The rows are grouped in 4 ways, from coarse to fine. Each group lies inside one group of the grouping before and may be the whole of it. The rows also spread widely along 14 directions, which tell nothing about the answers.
In the rows, 128 means zero.
Some rows, each with its group in each grouping after it:
[179 137 119 163 124 139 134 146 119  69 159 147 145 188 127 129 100 146
 165  93 152 160 112 100 103  89 181 111 178 110 126 179 128  57 125] | Kad pozun j900 j834
[166 152 128 122 191 121 143 139  95  79 112 160 127 157 125 142 151  80
 138  71 102 142 113 113 135 143 137 117 129 100  88 148 148  84 164] | Kad fis j196 j947
[ 95 112 121 107 117  94 116 110 137 142 144  94  92 155 154 139 152  97
 117 110  72 132 118 118 116 143 136 147 142 171  80  54 114 132 176] | Kad pozun j596 j757
[174 192 117 126  93 128 164 110 100  92 135  88 152 124 106 149 164  66
 148  96  88 160  95  99  96 166 190 147  41 138 107 110 117  50 111] | Kad pozun j596 j772
[156 127 132 159 111  41 123 105 116 159 191 163  97 151 128 124  93 132
 154 157  84 195 134 112 110  68 154 128 150  82 144 127 126 107  96] | dom bop j578 j339
[135 144 149 144 151  90 126  69 122 139 144 149  67 153 104 145 103 152
 167 181 131 176 162 154 124  79 133 121 135 160 162  89  97 119 160] | dom gazor j417 j602
[122 119  99 106 145  83 126 123 112 128 114 125 102 150 155 133 138  75
 121 125 127 113 155 114 137 135 112  99 149 124  73  96 129 141 171] | Kad fis j613 j875
[ 89 155  71 132 110 101 146  98 153 146 132  51 138 107 133 159 148  73
 123 124 102 130 123 117 100 170 184 100  99 203  94 104 100 145 178] | dom lufi j362 j996
[107 134 144 155 144 145 171 105  70 100 114 150  70 167  99 146 172 100
 153 172 215 172 144 132 134 119 141 132 103 135 168 102 115 108 136] | Kad fis j196 j618
[ 95 118 145 190  94 104 143  75 111 161 159 109  38 166 122 100 143  97
 130  87 108 173 137 120 110  86 185 167 101 132  97  71 135 119 141] | dom bop j804 j821
[158 138 124 186 134  81 110  93 143 163 131  87 139 140 108 124  89 123
 136  41 102 141 110 101 131 120 182 156 129 171 101 119 153 104 192] | dom bop j481 j263
[139 130 121 196 132 128 162 106  69 137 131 127  70 172 120  94 142 102
 137  76 146 159 134 102 130 102 183 151 132 104  78 130 167 113 152] | Kad fis j71 j620
[108 136 132 139 105 105 143  94  96 139 109 117  91 135 120 139 157  62
  91 107 110 124 141 102 130 144 146 135  72 134  51  86 145 106 175] | dom bop j481 j24
[103 145  97  98 157 119 123 170 155  45 128 150 129 140 172 146 143  52
 111 106 109 110 141 132  86 118 130  56 119  85  88 157  97 101 145] | dom gazor j502 j519
[105 114 105 125 164  70 148 124 155 103 121 121 107 143 148 134 136 100
 161 161 228 132 155 146 134 117 127  92 117 154 183 105  88 126 133] | Kad fis j71 j717
[109 140 134 176  64 109  81  91  99 197 127  83 121 128 140 104  74 164
 106 176 125 115 139  97 108  71 131 174 124 166  91  79 114 132 171] | dom gazor j417 j602
[ 63 120 112 135 150  96  69 154 161 100 135 122 120 156 134 161 122  66
 132 116 151 142 132 134 103 109 105 103 158 131 179 110  90 170 171] | dom lufi j362 j996
[118 130 123 146 113 133  87 166 129  87 137 124 149 160 178 101  97 143
 140 147 172 119 119 109  88  65 121 139 139 114 148 127  84  92 119] | Kad fis j613 j875
[133 158 152 152 169  84 108 109 104 150 114 149 105 115 148 101  97 157
 115 176  94 120 137 127 124  77 118 149 109 117  89 118 134 102 157] | Kad fis j196 j947
[150 155 130 178 126 122 106 124 105 117 187 154 120 168 100 145  93 145
 172 135  85 207 115 117  86  76 176 133 184 104 165 158 121 106 112] | Kad fis j196 j947
[144 133 107 116 133 163 113 126  98 122  96  86 153 164 162 127 134 125
 133 106 143 106 100  97 128 141 109 152 146 187 105  91  95 122 211] | dom gazor j502 j519
[132 148 148 124 181 126 158  84  97 116  96 145  82 146 115 149 166  97
 115 108  94 137 134 132 145 144 138 135  91 156  69  95 137  90 201] | dom bop j804 j821
[ 56 154 105 127  84 157 128 132 117 124 145  95 140 115 155 161 147 133
 106 230 106 136 116 117  67 128 162 123 117 176 111 115  77 116 127] | Kad fis j196 j947
[202 165 116 104  75  49 163  85 110 156 135  91 162 102 143 124 111 139
 143 190 122 122 123  93 131 142 152 137  61 160  92  90 111  50 107] | Kad pozun j596 j772
[ 57  99 135 163  99 124 119  91 148 135 134  97  63 179 133 126 129 123
 113 107 166 122 160 136 114 100 175 134 141 190  87  68 120 119 184] | Kad fis j71 j620
[118 114 111 128 129  87 182 152 105 139 150 121 145 119 191 113 165 137
 124 177 150 138  81  89 122 141 161 145 111 135 116 135 118  91 104] | Kad fis j196 j947
[134 167 146 140 180 113 115 137  94  88  96 178 125 123 116 149 127  89
 112 155 126 136 136 123 122 106  99 117  85  85 125 148 127  95 158] | dom bop j481 j24
[105 102 107 111  47  69 124  90 108 176 148  83 111 161 112 170 143  65
 115 122 127 139 147  90 138 169 151 125 145 171  83  48 136 141 154] | Kad fis j196 j947
[ 80 129 158 136  79 158 114 138  82 120 133 129 126 153 143 150 150 128
  94 170 135 137 100  95 101 112 128 173 106 145 111  91 108  92 151] | dom gazor j417 j602
[123 149 106 161 117 124 151 111  72 134 145 140 111 147  96 167 143  91
 142 172 130 195 131 105 111 124 158 116 137 112 150 141 123 133 131] | dom bop j578 j339
[124 130 146 101  82 103 132 118  97 124 163 158 113 154 150 148 134 137
 109 186  79 144 130 104 107 115 143 128 131 121  67 102 120  67 117] | Kad fis j196 j947
[154 135 130 168  89 187 109 119 100 102 130 105 157 197 115 142  93 180
 145 115 164 134 110  95 111 102 170 151 188 187 107 131 119  67 183] | Kad pozun j596 j772
[ 80 123 133 154 100 117 113 115 106 165 140 102 115 140 137 142 136 125
 109 154 119 146 106 105 109 120 143 167 127 168 127  84 115 140 170] | dom gazor j502 j519
[143 141 154 114  80 126 126 128 101  83 163 163 116 174 138 141 129 128
 133 156 118 153 131 110  97  94 145 132 114 106 102 110 108  41  98] | Kad fis j71 j717

New rows, each followed by its group in each grouping:
[100 165 150 114 104 112  97 110 121 110 148 132 116 140  87 196 142  85
 108 146  43 166 122 121  91 141 148 135 106 144 110  85 123  99 147] | Kad pozun j900 j834
[115 121 147 108 120 115 115 129 131  99 135 104 120 168 148 137 157 109
 153 127 154 146  96 121 115 129 117 174 102 170 176  54  78  91 137] | Kad pozun j596 j772
[137 169 125 132  74 166 162 118 105  60 157 111 114 166 120 143 165  88
 153 122 120 172 113 113  74 124 192 130  76 131 121 109  91  51  93] | Kad pozun j900 j834
[142 141 124 162 109 151 112 114 129 117 148 115 127 161 158 106  90 171
 137 121  94 136 116 110  86  73 167 141 149 153  87 133  97  75 158] | dom bop j481 j263
[137 152 115 118  74 151  62 156 129  71 155 122 176 173 133 163  82 122
 161 161 150 148 127 112  70  79 108 110 161 128 190 124  50 100 118] | dom gazor j417 j602
[124 154 113 119 146 131 147 107 154  92 109  90 151 131 115 176 154  87
 128  80 114 130 107 122 117 175 175 116  86 205 106 111 106  79 194] | dom bop j481 j263
[120 121 118 143 135  95  82 117 150 128 130  94 121 166 135 125 101 111
 160  95 152 134 134 127 120 103 124 136 160 164 160  82  96 140 164] | Kad fis j196 j947
[ 90 115 120 124  93 100  93 116 159 111 138  85  83 161 169 101 132  61
 133  85 123 122 146 127  91  92 124 136  95 134 119  51  71 125 138] | dom bop j481 j263
[130 134 130 110 184  89 115 122 156  69 131 157 106 171 108 172 131  80
 160  94 141 151 152 152 129 129 132  82 149 135 154 116 111 103 160] | Kad fis j196 j947
[112 142 114 130 201 136 104 163 123  68 107 144 140 150 127 162 148  68
 152 116 156 155 108 129 112 127  95 115 133 120 202 140  87 143 165] | dom bop j481 j24
[ 67 132 128 172 130 116  71  98 142 137 107  96  72 153 129 114 111  79
 114  95 127 122 161 138 104  78 127 142 116 144 114  70 107 157 192] | dom bop j578 j339
[163 145  99 136  77 100 153 112 106 120 124  73 157 149 119 137 151  48
 137  48 159 134 107  76 134 171 175 132  74 149  93 103 134  86 152] | dom lufi j362 j996
[169 136 127 149 156  72  83 122  76 166 134 133 131 159  97 144 111  87
 149  76  81 171 108  89 147 132 111 164 177 104 136 107 163 157 169] | Kad fis j196 j947
[197 157  77  92 124  86 167  97  84 122 121 121 104 141 152 118 136  58
 159 137 115 134 164 110 130 134 114  78 112  97  79 105 102 124 137] | dom gazor j502 j519
[162 168  94 127 133 106  67 109  92 145 119 100 127 152 104 144 101  62
 146  84  53 144 146 106 114 126 105 127 166 118  98  91 129 169 183] | Kad fis j613 j875
[133 161 167 163 209  33 122  65 155 147 122 135  60 115 103 113 114 111
 152  98  89 155 148 167 137  97 153 150  66 145 136  79 140 109 164] | Kad fis j196 j947
[114 119 101 183 126 156 157 100  96 148 123  97  94 162 150 102 134 140
 132 121 151 139 128 108 117 102 172 139 155 166  85 123 120 127 182] | dom bop j804 j821
[143 146 170 127 104  94  69  83 128 137 156 138 129 168  73 193  95 132
 148 135  79 181 126 124 116 108 125 157 138 172 172  66 103  94 162] | dom bop j804 j821
[124 145 127 174 193 118 152 133 138  94  96 120 128 123 151  97 123 144
 152 138 219 118 123 138 127  96 154 129  88 153 159 146 107  84 148] | Kad fis j196 j618
[111 136 137 134  97 135 159 107  69 113 104 110 105 155 100 156 182  64
 126 131 196 144 131 104 137 160 143 147  70 150 126  73 126  97 143] | Kad fis j196 j618
[193 150 119 119 103  59 154  88 116 142 154 139 130 133 139 129 103 135
 151 167  99 154 139 107 123 107 156 111 104 124 100 119 112  63 113] | dom bop j578 j339
[197 165 138 116 215  84 121 108 130 115  94 117 156 130 134 122 120 136
 166  83 120 124  96 128 153 140 116 162  93 176 142 100 119  79 186] | Kad fis j71 j717
[ 98 142 129 152 190  71 123 110 118 165 110 123 108 106 122 146 142  95
 117 136 112 146 112 127 138 137 124 148 102 150 146 102 137 162 192] | dom gazor j502 j519
[143 168 111 154 136 189 124 164  99  67 133 119 148 152 166 102 126 140
 152 143 130 141  91 110  72  85 147 145 129 112 136 160  84  78 121] | Kad pozun j596 j772
[164 185 125 150 163 111 166  99  92 119 108 121 135 111 107 136 143 111
 149 143 141 153 117 120 128 140 163 141  60 146 131 130 130  81 141] | Kad fis j71 j717
[118 154 103 163 161  93 111  99 187  84 135 124  96 148 108 142  88  85
 165 103 149 147 184 167  94  76 164  58 130 133 160 139  89 120 149] | dom bop j804 j821
[ 98 137 166 180  88 178  90 138  92  91 155 139 106 193 121 127 129 121
 115  76 103 162  95  99  87  80 165 177 132 115 100 117 129  78 159] | dom lufi j362 j996
[ 98 177 120 200 131  92 123  99 118 152 138 114 112  97  95 138 100 120
 136 189 132 167 148 135  92  89 181 123  99 129 157 144 124 136 121] | Kad fis j196 j947
[148 153 116 141 134 188 143 103 101  85 101 101 109 177 138 118 152  98
 139  60 119 130 121 113 111 125 162 139 109 159  69 108 106  77 192] | dom bop j578 j339
[ 88 140 130 160 119 125 136 130 118  99 134 150 111 140 120 154 119 139
 120 216 182 144 151 127 100  89 154  99 131 128 138 147 113  98 127] | Kad pozun j900 j834
[ 81 138 112 180 129  83 139  96 143 134 153 114  91 137  74 177 139  61
 146 121 149 193 146 138 107 125 189 106 115 145 184 118 121 150 137] | dom bop j804 j821
[105 150 107 148  96 140 122 107 147 133 153  90 136 129 164 126 107 157
 114 151  64 127 118 116  72  97 185 127 130 178  68 126  90  89 155] | dom bop j804 j821
[ 94 128 120 116  92 182  97 155 109  74 124 130 159 177 136 179 134 106
 103 142 140 122 122 100  94 124 123 109 160 146 106 127  93  94 168] | dom bop j804 j821
[ 99 149 142 167 125 144 167 110 112 113 119 111 120 125 124 139 163 114
 109 123 140 146  99 111 110 136 188 156  54 166 107 121 123  68 156] | dom bop j481 j263
[ 86 125  93 153  94 113 113  97 174 121 156  88  86 159 141 131  99 104
 135 104 121 131 170 140  84  87 184  82 159 169  90 107  92 133 168] | dom gazor j417 j602
[ 78 103 120 137 111  31 107 125 186 156 165 108 129 117 158 143 106 118
 117 155 127 137 123 121 108 109 149 122 121 158 150  99 101 126 132] | dom bop j481 j263
[120 122 112 114 143 103 184 122 108 120 140 142 120 140 145 159 166 127
 128 173 142 149 118 111 133 154 165 109 134 158  98 128 130  92 147] | Kad fis j613 j875
[ 89 125  99 165 145 114  91 136 160 104 151 106 138 167  85 192 126  63
 156  68 139 183 118 127 100 132 162 107 179 157 202 131 106 161 167] | dom bop j804 j821
[112 153 139 197 137 147  78 111 142 117 126 108 121 153 107 127  87 126
 123  62  93 140 120 123  93  80 172 151 135 154 107 132 127 104 194] | dom bop j481 j263
[101 137 103 111 107 113 172 131 129  89 170 146  80 139 193 108 148 120
 131 196 110 140 151 135  74  86 165  85 110  99  78 132  84  79  80] | Kad fis j71 j717
[167 138  96 127 141  51 113 102 160 157 154  97 131 131 164 103  78 148
 162 127  88 128 136 124 117 100 150 112 158 157 106 113 102 116 143] | Kad fis j196 j947
[163 157 126 104 111  90  91 107 116 124 140 134 147 147 112 172  96 113
 155 167 112 154 138 119 114 114 104 113 134 142 162  96  89 113 149] | dom gazor j502 j519
[ 58 103 139 159 205 114 117 169 163  79 136 155 103 152 161 132 155  99
 117  89 139 146  93 135 104 103 140 133 133 121 159 147 114 119 164] | dom bop j481 j24
[ 64 137 136 177 152  87 146 109 153 130 154 149 100 118 102 174 119 156
 119 213 142 169 139 147 103 101 192 102 136 164 152 152 131 114 143] | Kad pozun j900 j834
[132 139 153 114 106 115 154 142 110  79 156 165 141 153 130 166 153 118
 116 140 117 152 105 103 111 136 172 124 101 116  95 138 132  29 109] | Kad fis j196 j947
[117 164 137 164 197  75 107 118 145 119 141 154  97 118 111 142 108 100
 138 110  71 166 131 148 104  89 148 117 117 107 142 145 130 130 160] | dom gazor j417 j602
[132 169 111 182 169 163 190  73  98 140 108  96  75 120 153  84 135 180
 134 162 104 129 130 135 109 100 196 142 108 183  46 132 124  93 188] | Kad pozun j596 j757
[158 151 163 162 133 118 124  88  88 158 106 121 144 135 110 133  98 196
 127 165 146 128 111 106 146 113 148 180 113 194 108 105 140  66 182] | Kad fis j196 j618
[108 147  89 135 158  70 148 143 104 156 139 118 118  98 162 122 157  74
 102 126  52 139 108 101 108 146 154 129 111  96  66 140 150 147 137] | Kad fis j71 j620
[220 143 107  87 137  83 158  89 106 125 125 114 122 155 163 107 119 129
 182 127 133 130 138 115 145 122 113 117 115 153 108  84  86  83 150] | dom gazor j417 j602
[122 108 131 138 102  48 143 100 125 161 152 115 112 147 113 157 133 114
 135 147 155 158 125 107 144 141 154 141 129 161 142  78 137 113 140] | Kad pozun j596 j757
[124 152 129 138 151 143 148 101  94 124 124 139 111 142 129 150 132 164
 137 196 123 151 131 127 116 116 150 129 138 174 109 120 112  99 169] | Kad fis j613 j875
[ 79 128 132 155 127 132 108 122 162  93 134 112  99 156 144 124 117 123
 122 106 139 117 144 140  93  91 171 116 129 160  97 113 108  91 160] | Kad fis j196 j618
[112 131  96 134 143  86  82 136 195 112 148  93 163 140 143 156  87 120
 159 117 142 135 121 137  96 111 143  99 162 181 190 122  72 138 165] | dom gazor j502 j519
[146 128  86 182 141  88 164 102 103 203 140  66 123 119 176  67 121 166
 150 128 127 140  94  93 127 114 179 176 137 173  99 119 133 140 153] | Kad fis j71 j717
[148 114 164 130 163  86 130 121 120 138 158 180 119 152 152 137 115 184
 114 134  57 152  93 106 133 105 145 153 158 137  80 134 144  63 171] | dom bop j481 j263
[139 119 137  98 138  92 112 122 148 109 166 169 102 164 180 126  93 175
 136 171  75 131 141 134 104  70 121 101 175 133  87 117  89  79 149] | dom gazor j417 j602
[101 112 165 180 126  97 154  90 109 143 118 130  52 153 148  82 141 121
 111 108 178 124 139 123 139  84 158 166  71 132  90  79 144  93 164] | dom gazor j502 j519
[118 106 155 125 167  91  94 120 147 100 140 146  65 190 149 116 129  95
 148  57 115 145 133 142 127  85 108 142 144 124 133  72 106 118 175] | dom gazor j417 j602
[112 123 104 136 113  96  91 141  93 138 139 126  90 159 160 102 122  69
 117 111  89 129 147 102 106  94 110 125 164  71  73 105 130 159 137] | Kad fis j196 j947
[179 140 145 117 136 150 116 157  63  76 147 178 128 192 155 117 130 139
 163 142 128 164 104 101 110  84  99 155 153  79 142 128 102  69 109] | Kad fis j71 j717
[132 118 153  88 131 146 128  94 120  88 124 150  88 194 133 162 144 129
 130 125 110 134 142 130 130 127 120 119 144 179  82  75  95  68 195] | dom bop j481 j263
[113 162  88 141 144 190 172  93 101 107  98  84 117 141 130 148 166 109
 143 147 142 143 124 126 106 149 169 115 108 203 107 117  85 114 191] | dom bop j578 j339
[126  92 148 124 129  73 148 133  78 146 123 161 112 157 156 126 146 136
 112 173 189 128 120  90 164 122 109 153 132 122 109  94 148  97 145] | Kad fis j613 j875
[122 162 126 169  97 138 100 102  79 135 143 138 101 157  83 163 101 102
 125 141  91 170 152 111  97  92 149 119 156 113 102 130 133 133 163] | dom gazor j417 j602
[117 117 173 162 129 114 142 143  83 122 125 169 115 152 157 104 134 160
  92 144 162 120 105  93 134  91 145 174 104 105  76 132 162  52 140] | Kad fis j71 j717
[116 110 171 159 114  91  75 104 156 145 173 143 109 175 137 132  79 187
 133 124  82 159 113 122 106  61 155 169 165 164 129  93 112  78 162] | dom bop j578 j339
[113 117 133 157 134  89 155  79  76 200 116 112  80 134 133 118 150 126
 112 154 123 145 123 103 153 130 135 173 115 163  90  73 144 144 183] | dom bop j804 j821
[129 141 118 159 148  96 162 129 126 122 148 115 130 129 143 124 151 113
 134  92 110 156  92 106 113 136 196 147 102 140 106 136 144  86 136] | Kad fis j613 j875
[101 163 110 103 129  95 121 147 107 134 111  89 152  91 168 130 167  68
 103 153  88 114  94 103 101 158 114 160  48 133 109  87 101 124 129] | Kad fis j71 j620
[154 183 121 174 137 144 157 122  90  82 132 144 115 132 121 110 116 128
 170 181 173 163 143 133  91  74 165 111  88  95 159 164  96  75  90] | Kad fis j196 j618
[132 143 124 157 146 147 137 103  85 152 112  89 139 149 122 136 138 161
 153 151 165 152  94 107 133 136 143 180 133 207 156  95 112 123 181] | Kad fis j71 j717
[105 113 111 160 167 133 161 134 112 119 120 128  89 151 192  82 144 138
 128 137 169 121 121 121 119  89 143 128 136 130 103 133 110 123 167] | dom gazor j502 j519
[115 137 153 182 115  64 164  73 135 147 134 123  89 125  99 134 119 128
 134 147 193 154 150 132 135 101 187 134  61 161 143 101 136  82 139] | dom gazor j417 j602
[118 146 106  97 203  78 129 112 128 147  97 123 129 103 151 157 151  94
 105 138  55 118 116 123 139 165 111 119 115 163  80 106 123 141 210] | dom bop j578 j339
[123 151 146 181 132 102 136 130  57 147 120 146 133 129  89 149 142 100
 118 148 163 169 105  90 136 129 144 172  93 103 151 131 168 116 132] | Kad fis j71 j717
[194 150 117 134 100  64 182 102 103 127 151 133 135 132 125 132 120 127
 146 152 135 150 130  97 133 130 179 112 100 119  92 136 142  51 107] | Kad pozun j596 j757
[139 125 139 105  96  76 109 141 112 111 191 153 110 170 146 138 137  94
 152 128  77 182 109 107  98 106 131 143 136  84 146  93 104  93  79] | Kad fis j196 j947
[ 89 160  86 153 125 123 133  88 122 144 113  97 111 115 111 164 123  93
 115 176 119 138 165 131 103 127 162  86 125 167  98 125 108 150 181] | dom bop j578 j339
[163 151 113 150 135 107 157  81  73 140 111 127  64 151 137  89 128  93
 131 104 107 127 169 112 135 104 151 120 113 103  25 103 154 108 163] | Kad fis j613 j875
[154 156 111 150  39  50 125 100  93 186 172  99 161 114  93 163 103  98
 120 152  78 167 123  73 111 143 187 137 114 124  96 116 155 104 101] | Kad fis j196 j947
[136 168 122 133  89 117  91 137 102 110 131 104 131 134 158  95 114  93
 136 145 117 126 130 108  80  82 117 153  73  94 124  94  85 100  96] | Kad fis j71 j620
[126 152 134 128  96  57 108 102 132 146 167 120 100 124 143 116 110 106
 136 155  65 150 139 125  93  92 147 137  91 111 109  82 105 100  97] | Kad fis j196 j947
[118 155 107 166  78 118 113 110 111 155 177  94 104 142 150 101 107 133
 145 148  68 164 124 111  67  78 178 153 133 126 108 108 100 123 107] | Kad fis j71 j620
[108 119  86 137 172 117 137 121  97 165 104 101  98 134 181 102 134 143
 127 185 135 113 130 116 132 117 106 132 178 160  92 109 110 173 193] | Kad pozun j596 j772
[132 129 133 159 136  89 129 105 109 114 138 153  51 170 136  99 131  62
 131  69  99 154 158 123 118  79 146 122 112  65  81 108 140 109 140] | dom bop j578 j339
[119 138 164 169 161 106 103 113 114 112 138 177  60 168 134 101  97 144
 127 129 111 143 160 141 111  47 137 134 139  90  94 125 138  94 150] | Kad fis j71 j620
[115  93 131 145 172 108 103 154 139 106 113 142 122 167 179 105 111 136
 124 107 177 109 117 113 133  86 103 135 162 130 129 127 110 112 180] | dom bop j481 j263
[126 122  98 127  87  86 134 139  94 169 149  90 173 127 149 147 141 119
 125 160 135 146  85  73 123 159 146 162 133 158 132 106 123 124 127] | Kad fis j71 j717
